The rows of a group lie close to one hidden flat surface of 10 dimensions, which may be shifted away from zero. Surfaces can cross.
Known rows, each followed by its group:
[-26  -3  -5  18 -17  -9  24  12  17  10  44  -3  -3   0  34   1] : (0)
[-29 -31  21   3  15   2 -14   0 -20  48  16   1   6   3  17 -46] : (1)
[-64 -22 -22   3   0 -33  43   5 -19  13 -35  -6 -13  22  -9  -1] : (2)
[-16  -7  -9   5  16  -8 -31 -19   2  -3 -17  30  15 -22 -17   0] : (0)
[-10   9 -10   9   5 -35  22 -18  -9 -33 -47   0 -20  12 -13  -8] : (2)
[  1  10 -20   5  14  -2 -42   5 -16 -10 -29  -6 -13   6 -12  15] : (2)
[-12  11   2 -14  33 -17  -3  15 -14  17  -2 -13  -7  -4 -21  -3] : (0)
[ 29 -13 -12   4 -25  -2   6  -1   1 -19  -4  18  20  -1   0  12] : (0)
[  8 -23   1 -10  -5   1   0   9  13   6   7   3  34  10  22  54] : (1)
[  0   2  28  -2  32   4  11  -6  -8 -24 -28  18   7   1   0  -1] : (3)
[ 50   3  36 -12  17  32  13   2   0 -14 -11   9  -8   0 -11  17] : (0)
[  7 -19 -34  -5 -15  13 -43  -7  -6   0 -14  12  12  -8  27  14] : (2)
[ -9  11  12   1  22  -4   4  34 -12  14  36 -46 -32  11 -24  28] : (1)
[ -5 -24   0  -6   7   0 -25  13 -14   2  38  -7  29   0  22  17] : (1)
[ -3   8 -19   2  -7   4 -14  -1  -4   0   8  -2  -7   1   1 -15] : (3)
[ -7  14  -1  10 -11   5  23  22   0  13  -3  14  25   9  11 -14] : (3)
[ -3 -12 -37  11 -30 -31   5  -1  -7 -20  -2   8  17   9 -11  -8] : (0)
[ -6  -2 -32  22 -23   3 -40 -16  30 -10   0 -18 -28  14  13  38] : (2)
[ 12  -8 -17  -3  -4  10   4   3  15   5   2  30  -5 -10  18  -4] : (3)
[ 14  -1   8   1  10 -16   9  13  -7  -5   9 -11  12  18  -2  14] : (1)
[ 30 -20   3  13  -4 -12  25  31 -26 -22 -16  -1   1   9  10  24] : (1)
[ -2 -14 -42  -6 -22 -23 -13 -34   7 -26 -12   1 -12   3  11  -3] : (2)
[-18  46 -16  -3 -33  -5   9 -19  13 -17  11  -8  -1 -12  -4 -51] : (3)
[-32 -12 -24  16 -22  -5 -29 -20 -25  -8  22 -32   2  48 -19 -22] : (3)
[ -3   6 -28  29 -11   2 -76 -13  -5 -12  10   6  23  -5 -31   0] : (0)
[ -6  -3   3  29 -14  -7 -19  19  -9  63   1 -24 -15   5 -34 -28] : (1)
[-33  12 -25   9  53 -25 -49   7 -16   7  -7 -12 -13  16 -36  13] : (2)
[-15 -32  17  24   0  -6  -3  10 -24  21 -26 -14 -21 -17 -15   2] : (2)
[-27  17   7  -3  -6  28 -15   8 -15  14   1 -48 -25  11  -9   8] : (2)
[-15 -17  -7 -26  -2  -6  -4 -22  -6  -1  -8  15  23 -13  39 -27] : (2)
[ 12 -13 -29  -9 -42  10  -3 -10  -1  -7  14  12  15   9   5 -10] : (0)
[-12   8  -3  41   5   0 -16  -6  -2  -3 -19   3 -21  30 -13 -11] : (3)
[ 20 -20 -18 -26  -3  25  13   0   4  -1 -24  27 -14 -23  -5  26] : (0)
[ 18 -20  -6  -2 -22  -1   9  -1   7  12   8   5  14  17   7  11] : (1)
[  4  -8 -20  -7 -10  24   3  12   0   6   8  -4 -10  25  21  18] : (2)
[ 13  13  15   9  12  -2   2  13  -2 -10 -19  27  39   2   4  -2] : (3)
[ 25  28  21  20   4   7  24  35  -6 -10 -24 -14 -20   6 -14  21] : (0)
[-26 -31  27  27  20   1  30  26 -34 -30   9  10   9   5  30   7] : (1)
[-19  44  11  10 -19  20  11  -8  18   1   2  -4  -5 -12 -13 -26] : (3)
[ -2  15 -11 -11   8   9 -11   4 -16  -1  -7   9  20  10  16 -32] : (3)
[ -2  -4  -2  15 -19  16   9  -7  21  -2  19  19   6  -8  -2  -4] : (1)
[ 27 -28  22  19  -7   0 -24  12 -48   3 -15 -27 -25 -25 -41  -9] : (2)
[  2  -2  -5  10 -24   0  24  18 -11   5 -17  -7   7  18 -20   9] : (0)
[  6 -17   9  15   8   2 -52  28 -34  34   7 -33  19  20  -9  18] : (1)
[ 23 -27 -33   4 -23 -21  10  14   3 -13 -13  13   6 -18  -9  39] : (0)
[ 31  30   9  -2  18 -29 -14   3 -17 -16  22  -9  13   4 -15 -41] : (1)
[ 15  -4  -5 -36   4  26  33   0  -6 -16  -6  23  -6  -7  17  -6] : (3)
[  6   2 -21   6  14 -18  -6   9 -10 -11 -11   3 -22  -3   2  -4] : (3)

New rows. What belongs after each?
[ 16   8  -3   7 -12  22  -9 -21  22  -7  -3  37  18   5   9 -25] : (3)
[ -1  15  12   0  16  -2   2  11 -17 -22 -11 -12   2  -6 -17  11] : (3)
[  8  32  22   3  18 -10 -16  -2  18   7   6  -1  22   5 -17   4] : (1)
[-11  -1 -22  -7  -5  17 -27   5 -24   3 -10 -24 -13   9 -11   7] : (2)
[-11 -10  19 -10  14 -12  -4   6   5  53   4 -13   9   8   2  -1] : (1)
[ 11 -13  -1 -30   2  19   4 -21   0   1  12  21   5   0   4 -19] : (0)
[ 35 -13 -12  -2 -10  -7 -24   0 -29   5  22  -4  -6   4  -4 -50] : (1)
[ 38  11 -11   5  -8   2 -11  19 -15 -11  18 -17 -14   6 -22  11] : (1)
[ 23  22   8 -23  24  -1 -11  -6  11  10   9   3  -7  -6  -3 -16] : (1)
[ 26 -12   3  -3   3   3   1  15 -19  -1   4 -11 -15  13  -3   4] : (1)
[ 26 -23 -19  11 -38 -12   2  -4  -5 -14  15  18  34  10   8 -15] : (1)
[ 20  32  17   4  21 -14 -38  15   1  29   1 -26  16  10 -26  14] : (1)
[-11  14  -2  15  -6 -10 -21  20 -10  16  17 -27  14  11 -14   1] : (0)
[  9  -1   9  -6  -4  11  -6  -2 -10 -22   9  -7  17   4 -21  18] : (3)
[ -2   4  10  19  16   4 -17  30 -10   5   1  10   5 -41   5  11] : (1)
[ 19  28  12  27  13 -16 -17  13  11 -27   4  13  14 -19  17   9] : (0)
[  7 -14  19  10  -6   7 -14 -26  21  -6  -3   5 -25 -21  30   0] : (2)
[-21 -16  35  40  12 -20  19  22 -13  17 -23  11  22   1   9  -5] : (1)
[ 13  23   6   6  26  14 -35  30  -8  12  -3   2  22 -11  -8  14] : (3)
[ 38  41  -4 -29   7  11 -26  16  -7  -3  -7   9  31 -25  30 -19] : (0)
[-11   3   6  26 -15  -5   4  -4  -3 -10  31   5  15  13 -15 -29] : (1)
[ 40  25  31 -22  37  13 -24 -23  14   0 -26  16  29  28  -2   2] : (1)
[-29 -37  23  24  21  -5   4  35 -46   8  21 -19   5  11  15   5] : (1)
[-10  16  28  29  18  20 -38   0 -22   3  29 -17   5  26 -24 -29] : (1)
[  8  20  46  21   6  11  -2  10  -4   1   2 -26  -7  -2   5   3] : (2)
[ 18  -3 -12 -24  -8  24   6 -14 -12 -21  -9  -4 -32   3   6 -11] : (2)
[ -7  -6 -34   7  -6 -31  13   6   1 -15   1  12 -11  -9   3   0] : (0)
[-21  -2  20  48 -24   3   7   0  19  13  -9  23  32   8 -11  -6] : (1)
[-20  30  24  39  -5   8  -2   4  13   4  -7 -15  -7   6 -35   6] : (3)
[ -1 -35   7  27   3 -39  12  -6   9   1   3  16  -4  -8  10   4] : (2)
[ 17  20  15   4  24  17 -17   4  -2 -15   3  14   2 -14  -2  -2] : (1)
[ 33   3 -17 -22  25   2 -23  -4  -7 -21   6  12 -15 -17  -8   3] : (0)
[ 27  20 -11 -29  -3 -20  -8   6  32  40  14 -26   4   6 -17  34] : (1)
[  4  32  26  32   1  12  13  39   0   7 -24 -18  -5   4 -13  28] : (0)
[  7 -10  -9 -15 -19  21  12 -14   1 -19   9   5  -5   5  -5   1] : (3)
[ -8   2  -6  10 -18  29  15 -10   7  10  -6  32  13  31  19 -37] : (3)
[ 10 -25  24   3  10 -24  -2  14   5  14  34 -12  31 -12  -9  38] : (0)
[ -9  13   2  37 -36   5  -9   6  13  -1 -25  21  42  -1   8   4] : (0)
[ 24 -13  -8   1  12  12   9  21   9   2  -6  26 -13 -19  10  25] : (3)
[-12  -6  19 -12  22   3 -31 -22  -2  29  28  14  27  -1  13 -50] : (1)
[ 19   4  -1  12 -10 -28 -14   1  -5  18  11  -1  24   9 -13 -24] : (1)
[ 42  -2  14  16  11   6 -11   3   7 -17 -13  24   3  -6  29  12] : (2)
[ 15 -15   3 -16  20   1  12  25 -10  -3   3   3 -10 -23  23  32] : (1)
[-12 -11 -18  19 -10  11 -33   6   8   9  25  -5  -7 -10 -16  30] : (0)
[ 25 -27   0 -20   8   9  40   0 -32 -14  -5   6 -37   4 -19 -22] : (2)
[  3 -20  12  32   2 -26 -16 -26  18  -7  13 -11 -42 -14  -8   3] : (2)
[ 23 -31 -33   6  16 -31 -25 -16  22 -21   7  43   2  -2  26   9] : (2)
[ 22  11  12   7  25 -15 -34  -4  -2 -20  33  -2  12  -2  -3  -7] : (0)
[  4   2 -11 -13 -19  29   8 -16  18   6  16  30  11  -6  15 -24] : (3)
[-26  16 -10 -28 -20   3   9 -43  27 -18  20 -16  -8  12  38 -16] : (2)
[ 11  26  18  13  40 -21  24  17   4 -23   0  -4 -29  -5   4   3] : (0)
[-16  21  -5  -1 -14  15 -26 -15 -17 -11   7 -10  21  25  -6 -38] : (3)
[ 20  15 -15  -1 -24  16  -1  14   3 -18   4 -15   0  28  15  20] : (2)
[  8 -18  14 -14  17 -18 -16   5  -7  37   0 -14  23  24   9   1] : (1)
[  6   3  12  37   9  12 -19  17   3  10 -18  11  -1  17 -16  12] : (3)
[-10 -31  -7 -27  -1   9  27 -10 -12   6   4   9 -17   1  16 -21] : (2)
[ -9  16 -20 -21  26  -1 -24  13 -16  14   7 -13 -12 -12 -11 -17] : (0)
[ 13  21 -15  10 -22  -4  -3   6  18   3  31  -3  -3 -17 -24  -6] : (1)
[-14   3  22 -18  21  20  -2 -15  23  36  12   4   4  12   3   0] : (1)
[ 13 -11   6  -7  11  15 -12  10  -8   6  12 -13   6  18   3  25] : (1)
[  9   6   6 -16   5   1  -9   0  16  40   8 -20  -6  20 -17  13] : (1)
[ 28  11  12 -20   9  19  -9  18   3  11  53 -23  -7  -2  21   5] : (0)
[ 37   4  20 -16  26   0 -25 -11  -9 -14  19  -1  14   1 -11 -12] : (0)
[ 10 -27   0  34 -15 -14 -10 -10  27  -3 -12  16 -10  -8  32  21] : (2)
[ 38  16 -33 -12 -31 -22  -8   7  29   2  31  -6  14 -19 -16  24] : (1)
[ 38  14 -10  22 -18  15  -3  30   7 -25 -25   6 -16 -12  -9  46] : (0)
[ 12 -11   7 -16  28  -4  -3  15 -22   2  17 -11  -2   2  17  -3] : (1)
